The rows are grouped in 4 ways, from coarse to fine. Each group lies inside one group of the grouping before and may be the whole of it. The rows also spread widely along 11 directions, which tell nothing about the answers.
Known rows, each followed by its group in each grouping:
[-16 -14  18   4   9  12 -10  -3 -17   4  -3  -8  18   8  -3   8   4  -6
 -18  -7   0  -8  -4  -2   1  -5   2  15  -8  18] -> K_800 Nur K_893 K_458
[ -9 -15   2  60 -15  19  11  25   7 -44 -42  -1  20 -27  13   5  30  26
  28  40  14 -13 -22 -10  -5  -1 -17  14  27 -12] -> K_800 Nur K_533 K_482
[-26  -5  19  30   1  -7 -13  25 -22 -15 -26 -13  42  -7  16   6  31  -3
  -5  20  13 -14 -16 -11 -27  24  -8  36 -12  14] -> K_800 Nur K_893 K_610
[-12  -8 -35  26  -8   4  -5  23  -9 -21   5  31  27 -12  11  -2   9   4
  14  34   4   3 -11 -11 -29  11  -8  -1  -7 -12] -> K_800 ladu K_648 K_430
[  8  -7  20  11  16   5  -7  -2   1   5   4 -10  16 -15  -6 -13   1   8
   8 -27  17 -10   3  33  13 -17  -3   4   0  10] -> K_231 vuv K_440 K_122
[-29   1  -2  -4   6  11 -22   2 -26 -22  16  42  20   4   0  10   9  -4
 -11  13  16  -3 -13 -28 -19  20   1  17 -24  25] -> K_800 vimop K_87 K_526
[  2  -5  22  14  -7  -3 -17  13  -4 -14 -16  -7  28 -21   0  26  15  13
  -4 -13  22 -36  -4  -1 -20  -8 -24   8 -33  11] -> K_800 vimop K_87 K_656
[ -8   6  -3  12   1  19   8 -12   5   9   9   4  -2   2  -8  26  -6  -3
 -16  -8   9 -21  -5 -25  11 -24  -6  -7 -12   0] -> K_231 vuv K_614 K_606
[ -4 -14   7   8  10   0 -16  18 -24  -7   0  -4  35 -14  11 -25  14  -1
   0  -3   7   0  -3  35 -13  16  -5  22  -4   9] -> K_231 vuv K_440 K_996
[ 18   6 -23  -9  -4  -5  22  -7  27  17   5  -7 -13 -21 -11  -6 -15  -6
   3   2   7   1 -14 -22  33 -25  -3 -13   7 -12] -> K_231 Pavi K_912 K_987
[ 15  -2 -18 -10   7  -7  -5  -7  -3   4   3  13  -6   2 -10  -3 -12   0
   7 -11  -3  14   8  18   3  -8   2 -24  -4  -6] -> K_800 ril K_896 K_952
[ -1 -14  -9  36 -13 -11   2  23  21   2   2   1  25 -18  -8  10  12  31
  15  -5  21 -36 -17 -18 -35 -15   4   9 -32 -20] -> K_800 ladu K_312 K_307
[ 19   7  -2 -56  19 -27 -29 -22   2  -7  14  18 -20 -21 -25 -13 -20   0
   5 -26  30  24   3   6  40  -4  -4 -19 -13  26] -> K_800 ril K_251 K_673
[ -5  22  -8   2  14   2  14   8 -10   8   4   7  21  -6  14 -18   2 -37
   4  19   8  19 -11   2  20  19 -10  13  16  11] -> K_231 vav K_726 K_787
[-11  -3  -6  27  -1  23   8   4  -1   5   4  -8  23 -27   4  11   2 -12
  -4  22  10 -11 -14 -21  22 -17 -24   7  14  11] -> K_800 ladu K_648 K_889
[  6  -3   9  15   4  -3  -9 -26  16   7 -24 -21 -21 -18 -17  13  -9   9
  -1 -12  13 -10  -1 -16  34 -37   5 -19  10  -5] -> K_231 Pavi K_912 K_750
[ 22   7   3   1  -3   4  17  17   6 -19  -4   5  13  -6   3  -2  10   7
  13 -11  13  -7  -4  26   1  -3 -21  -2  -5  -5] -> K_231 vuv K_614 K_577
[  3   5 -14  -4  10  -4  -5   3  -6   7  22  15  18 -10  -4 -11 -10 -11
   7  -5   7  11  -1  11   6  -2  -4  -7  -5   8] -> K_800 ladu K_532 K_864
[ -7 -11   1  -8  -4  14   9 -13 -12  23  -6 -18   0  22  -4  12  -9 -18
 -25  -7 -16  -3  -4  -4  11 -18   7   1   4   2] -> K_800 ladu K_312 K_744
[  3  -9   7 -26  -8  -6  -2  11 -10   7   7  -2  18  15  -5   3   4  -2
 -14 -21   3 -12  -8   8 -18   2   0  15 -30   8] -> K_800 ladu K_312 K_744
[ -5  -1 -40  39  -1  26  31   2  -1  37  11  -1  17  10   5  19 -11 -23
 -11  19 -30  -8   3  -9 -13 -20  -8 -20   3 -23] -> K_800 ril K_896 K_952
[ -1   1  -7  13   7  19  13  -4  -7  -3  -4   3   4   1   3  -6  -2 -10
   4   6  -4   7  -2  12  18  -9  -6  -6  19  -3] -> K_231 vuv K_440 K_996
[  2   7   5  10  13  11   8  18   2   3  36  16  40 -15  -4 -15   3  -3
  21  -8  24  -8  -4  20   2  -1 -11  12  -5  17] -> K_800 ladu K_312 K_744
[-16  -4 -21  29   6 -28  -7   4   1  14 -14  -9   5 -15   1 -14  -2  -5
  11  21   6  10 -16 -26  -3   2  23   8   5 -12] -> K_800 ladu K_648 K_889
[ 26 -16   8 -33 -16 -11  13  11   6 -14 -24 -14  -7   0  -2 -23   6   7
  12 -11   3  10 -16  28  15  -3   3   9  13  -5] -> K_800 ladu K_312 K_744
[-21  22  -3 -14  21  -2 -10 -13 -22  11  21  28   8  17  -5  12 -11 -29
 -13  -4   5   7   3 -17   0   9   6  -2 -21  24] -> K_800 vimop K_87 K_656
[ -4  10   0  26  25 -20   3  -8  19  26  10   5  -2  -5 -16 -16 -14   0
  28 -14  14   1  -5  -5   6 -12  36  -1  -1  -4] -> K_800 vimop K_87 K_656
[ -7 -17  26  45   8   5 -12  -4  -1  21 -12 -30  24  -2  -9   9   0  11
   3 -26   4 -27   6  22  -6 -29  11   4  -4   2] -> K_800 ladu K_532 K_864
[ 27   2  -7 -12   8 -42 -25  21  -8   0   3  -2  29 -33   2 -22  -3  -2
  19 -23  16  13  11  51 -10   6 -19 -11 -20   3] -> K_800 ladu K_532 K_864
[  5 -10   1  -1  17 -17 -37   0 -26  10  -2  -7  26 -24   2 -10  -7 -12
  -5 -15   1   8  16  36  -5  -1  -9  -8 -13  13] -> K_800 vimop K_87 K_526
[  1   9  30  17  -4  -8   1   8  -3 -25 -44 -11   9   0   3  20  21   9
  12  -4  19 -16  -7   3  -7   2  -7  10  -5   5] -> K_800 vimop K_87 K_526
[-29  -5   3  28  29  15 -25 -16 -31  12   6   0  22  -8   1 -10  -9 -24
  -3  13   1  18   8   9  22  -5   5  -1  24  24] -> K_800 ladu K_648 K_430
[  9  -7  -2   8   4   5  11   1  23 -13  -1  10  -5 -10 -14 -12   0  17
  27  -1  18   1 -13   0  16 -11  10   0  12  -4] -> K_800 ril K_251 K_673
[-24  18   7  28  29  14 -10 -29 -14  28  19   4   5  14 -12  25 -16 -20
 -18 -19   6 -10  15 -10  13 -22   6 -15  -8  13] -> K_231 vuv K_614 K_606
[ 10 -27 -12  15   0  18   0   4   5  40  19 -16  27  -9  -3  -4 -12  -3
 -19 -21 -11 -24   1  18 -11 -28   1   3 -17 -12] -> K_231 vav K_726 K_787

New rows, each followed by its group in each grouping:
[  6 -26  -8  27   3 -15 -26 -13   7  20 -14 -24   0 -31 -14   0 -14  16
   3 -16   5 -10   5   4   9 -37   9 -20  -2 -14] -> K_800 ladu K_312 K_307
[-10   1   1 -14  -6   1   9   9 -23   2 -14 -12  18   8  13  -1  10 -29
 -16  16  -4   8 -14  -4   7  15 -12  19   8  13] -> K_800 ladu K_312 K_744
[  1 -26 -23   0 -12  33  10  12  -4   4  25  10  24  -7   1  -4  -5  -2
 -10  10  -9  -9 -11   3  -5 -17 -14   4  -4  -1] -> K_800 ladu K_648 K_430
[  7  -5 -22 -20 -14  12  -3 -20  -9 -10 -24   3 -21 -12   0  26 -12 -13
 -21  16  -9   9  -4 -22  29 -20 -25 -28   8  -2] -> K_800 vimop K_87 K_526
[ 14 -19   6 -31   1  14   4   2 -10  10  13   3   9  18  -6 -16  -8  -4
  -8 -27 -14   2   0  38  -4  -8  10   7  -8   7] -> K_800 vimop K_87 K_526
[ 22 -16  -6 -23 -12  21 -11  23 -19 -10  26   7  45 -24   5   9   3  -2
 -15 -13   4 -16   7  39 -11 -11 -56  -6 -28  17] -> K_800 ladu K_648 K_430
[ 10  19 -19  -4   7 -17   7  -2  -8   2 -13  -6  -3 -15  10  -1  -5 -25
  -3   9   3  19   0   2  23   2 -21 -14   8  -4] -> K_231 vuv K_614 K_577
[-11   6  -2  27   5   5  -7  17  -9   0  18  14  39  -6  -1  14   7   1
   5  -2  15 -20  -1   0 -24  -2 -13   5 -26   8] -> K_800 ladu K_648 K_889
[  0  -3   9  16   0  27  19  19   6  -5  13  -5  38 -27   6 -14  15  -5
   6  13  18 -14 -19   1  15  -2 -21  26  14  13] -> K_231 Pavi K_912 K_987
[ 12  -9  -9  51  10 -28 -28   9   8   5 -18 -13  22 -48  -3   2   3  21
  25  -4  22 -14  10  15 -13 -15 -12 -20 -11 -13] -> K_800 ril K_896 K_952
[-23 -11  -6  11  -1  54  17 -13 -25 -15  -9  13  -1  23   6   9  -2 -19
 -16  33 -25  16  -7  -7  25  -7  -5  -1  39   9] -> K_800 Nur K_533 K_482
[  5 -11  -7 -21 -14  -3   8   4 -13  -7 -24  -8  -3  13   7  -9   1 -12
  -6   7 -15  18 -12  13   6   4   1   4  14  -4] -> K_800 ladu K_532 K_864
[-20  -2  24  15  24 -16 -32 -12 -11 -15  -8  14   1  11 -17 -13   2  16
  24 -15  26   8  -1   7  -1   4  37   8  -2  17] -> K_800 ladu K_648 K_430
[  2 -21   6 -17  -9 -27   0  15  -6  33  -9 -39  16   8  -1 -14   2  -7
 -19 -18  -7 -11 -17   4 -18   2  19  34 -24  -2] -> K_800 ladu K_648 K_889
[-10  -9  10  16 -16   2  -3  -3   8 -14 -36   1  -8  18  -4  27  14  21
  -9  -3  12 -29 -19 -32 -20  -7  18  13 -21 -15] -> K_231 vav K_726 K_787
[  1 -12   8  14  -6 -13  -6   3  -1  -1 -28 -17   6   3  -4   5   6  12
   4 -11   3 -10  -5   8 -11 -11  10   0  -7 -10] -> K_800 ladu K_312 K_307
[-10 -21   0  -6  -7 -13 -25  -4 -22  11 -28 -34  11 -19   6   8   0 -14
 -30   9  -1  -1  -9 -13   8  -6 -13  11  -5  11] -> K_800 ladu K_648 K_430
[ 11   2  11  -9 -16  -9  25  24   3  -3 -25 -30  18  -6  10  -2  16 -10
   1   6   8  -7 -22   3   6   5 -17  26   3   3] -> K_800 ladu K_648 K_889
[  9   3  -1 -24  12 -25  -7 -17   7  24   6  -6 -16   6 -17  -8 -17  -1
  -7 -35  10   1  -2   1  12 -14  20  -6 -22   0] -> K_231 vuv K_440 K_122
[ -5 -12  -8  -6  -5 -20 -13  -1  -8   3 -19 -11   0  -7  -1  -3   0  -1
  -8   4   5   5 -12 -15   1   0   8   5  -6  -3] -> K_800 ladu K_312 K_307
[  7 -21   2  21  -2  24  -2   5   6 -21  -7   6  13 -36   0 -13   5  14
  20  12  13  -4 -12  10  18 -16 -12   2  22   4] -> K_800 vimop K_87 K_526
[  2  -3   1  -5   8  30   2   2 -18  -5  23  19  25   7  -2  -6  -3 -11
   2  -7  -1   6   8  34   9  -7 -14  -6   8  16] -> K_800 ladu K_312 K_744
[-13 -13  -6   9   0  -8 -15 -15 -10   5 -30 -21 -10 -14   4   2   0  -5
 -17  11   3   3 -13 -24  17  -8   4   3   7  -2] -> K_231 vuv K_440 K_122
[ 36  -4 -30 -35  -2 -10  23  13  45  20  60  31  -2 -11 -31 -23 -18  24
  23 -34  22 -12 -18  -2  -5 -19  13  -4 -39 -10] -> K_800 ril K_896 K_952
[ 17  -1  -7 -19   3  37  14 -20  -4  21  15   3  -3  20  -7  13 -21 -21
 -23 -23 -18  -3  12  22  24 -32 -12 -23   2   2] -> K_231 vav K_726 K_787
[ -1  13 -19 -11  10   2  21 -12  13  42  35   2  -2  11 -18   6 -25 -20
  -8 -13   0  -2  -6 -21  16 -25   9  -8 -14   3] -> K_800 ladu K_648 K_430
[ 15  -4  -4   5  -9  -1  22  10  22   2  -4  -9   3  -9  -7  -2   1  10
  18  -4  11 -11 -16  -2   8 -19  -2   3  -1 -10] -> K_800 ladu K_648 K_430
[ -9  25  -6   3   5   0  17   3  10 -20   7  24  -1 -12   1   2   8  -6
  11  18  32   1 -25 -39  21  10  -9  13   1   9] -> K_231 vuv K_614 K_577
[-25  -9   7  20  12  23 -11  -8 -24   2   2   2  21  -4   3  -2   1 -16
  -7  14   4   5  -4  -2  17  -4  -1   9  20  20] -> K_800 ladu K_312 K_744
[  6  19   3 -21  -5  14  43   6  22  19  30  10   7  16 -12  15  -5 -12
  -5 -16   9 -24 -22 -26   5 -12  -3  15 -26   9] -> K_800 vimop K_87 K_656
[-15  -6   1  36  20  29   0  -5  -1   6  25  12  21 -14  -4 -11  -2   2
   8  -1  14  -8  -3   5  14 -15   2   5  10   9] -> K_231 vuv K_440 K_122
[  4  11 -12  13 -15  12  39   4  32   9  -8  -2  -5  -2  -2  17   3  -1
   0  10  13 -23 -29 -45  12 -17  -2  10  -4 -16] -> K_231 vav K_726 K_787
[-16   3 -16  20   1  12  -4 -11  -6  14  15  21   4  32 -15  37 -12   4
 -12 -13  -8 -20   6 -19 -27 -23  15 -19 -32 -10] -> K_800 ladu K_648 K_889
[ -3 -41  11  23 -12  28 -10  -4 -14  15 -32 -33  13  13   6  11   4   4
 -30 -12 -23 -25   0  19 -14 -24   8  10  -1 -13] -> K_231 vav K_726 K_787
[  6  -4  -1  -1   7 -15 -31   1  -6 -17  -7  10  11 -40  -1  -5   1   4
   9   1  24   3  -2   2  10  -1 -17  -6  -7  13] -> K_800 vimop K_87 K_656
[-13  29  -9  34  12   0   9  13 -18  -2  -4   7  29  -3  18   9   9 -27
   4  16   7   3   5   4  -7  15 -22  -3   1  -1] -> K_231 vuv K_614 K_606
[-15   6  -5  -9  26 -11 -18 -10 -30  16   4   2  11  -1   3 -16  -7 -33
 -10   7   0  28   3   4  15  18   5   4   8  23] -> K_800 ril K_896 K_952
[-17  22   5   5  12  36  32  -6   7  -1  25  25   8  -1  -4   5  -3 -24
   7  18  17  -2 -21 -35  38  -6  -9  13  18  27] -> K_800 vimop K_87 K_656
[ -2 -11  -9  14   7   0   2   3   8  13  11   6  10 -13  -7 -15  -6   3
  11  -1   7  -3 -11  -5  -1  -9  17   7  -3  -2] -> K_800 vimop K_87 K_526
[  9  -2   4   7  11 -14 -13  -7   0  13 -18 -15   3 -13  -2  -8  -5  -7
   1 -14   9   2   1  15  14 -10   5  -3   2  -2] -> K_231 vav K_726 K_787
[-20  26 -16   4  16   5  13 -23  -7  15  10  18 -17  27  -6  14 -15 -25
 -11   3   0  11  -2 -30  16  -5  17 -13   1  -1] -> K_231 vuv K_614 K_606
[ 10 -16  27   6   0  42  34  -6  -5   7 -17 -30   1  28   2  -6   2  -7
  -9 -20 -20  -6  -1  43  24 -24   2  10  32   0] -> K_231 vuv K_614 K_577
[  6  -5  -3  -7   3 -23  -2 -13  -4  19 -31 -35 -17  -6   3 -12  -9 -16
 -13  -6  -5  14  -5   5  25  -9   8  -2  14  -9] -> K_231 vuv K_614 K_606
[  7  18  -4 -17  16  -5 -18  -1  -9 -28  17  36  11 -21  -7  -6  -4  -2
  23  -2  31  19   4  15  20   4 -22 -17  -2  23] -> K_800 ladu K_648 K_430
[ 15  24   5 -42  -1  -7  23   2   9   6  13   8  -1   8  -8   8  -6 -18
  -4 -17  13  -3 -12 -10  15  -1 -12   5 -20  17] -> K_800 vimop K_87 K_656
[ -3 -28   2 -14   2  -7 -38  -6 -21  10   2 -12  13 -11  -7  -2  -7   2
 -22 -17   2  -4   0   9  -1 -12   3   5 -18  14] -> K_800 ladu K_648 K_889
[  8  17 -11 -26  11   0  11 -10   9  -5  19  19 -10 -21 -12 -10 -15 -13
  11   7  20  24 -12 -15  50  -6 -14  -9  15  20] -> K_800 Nur K_533 K_482
[-15  -5 -14   6  10  -3 -14 -10 -12  22  12  -3   9  -5  -6   3 -13 -15
 -13   3   1   3  -3 -16   7 -11   7  -1  -6   8] -> K_800 ladu K_648 K_889
[ -9   7  -6  16  18   9  -1  -4  -9  16  18   5  16  -3   1  -3  -7 -16
  -5  -5   5   0   3   6   9  -6  -2  -2   0   6] -> K_231 vuv K_614 K_606
[ -8   6 -22  52  20 -25 -17   0  -3  27  -2 -13  19 -33   4   3  -6  -8
   1   4  10  -6   8  -9  -7 -11  -4 -14 -11 -13] -> K_231 vuv K_614 K_577
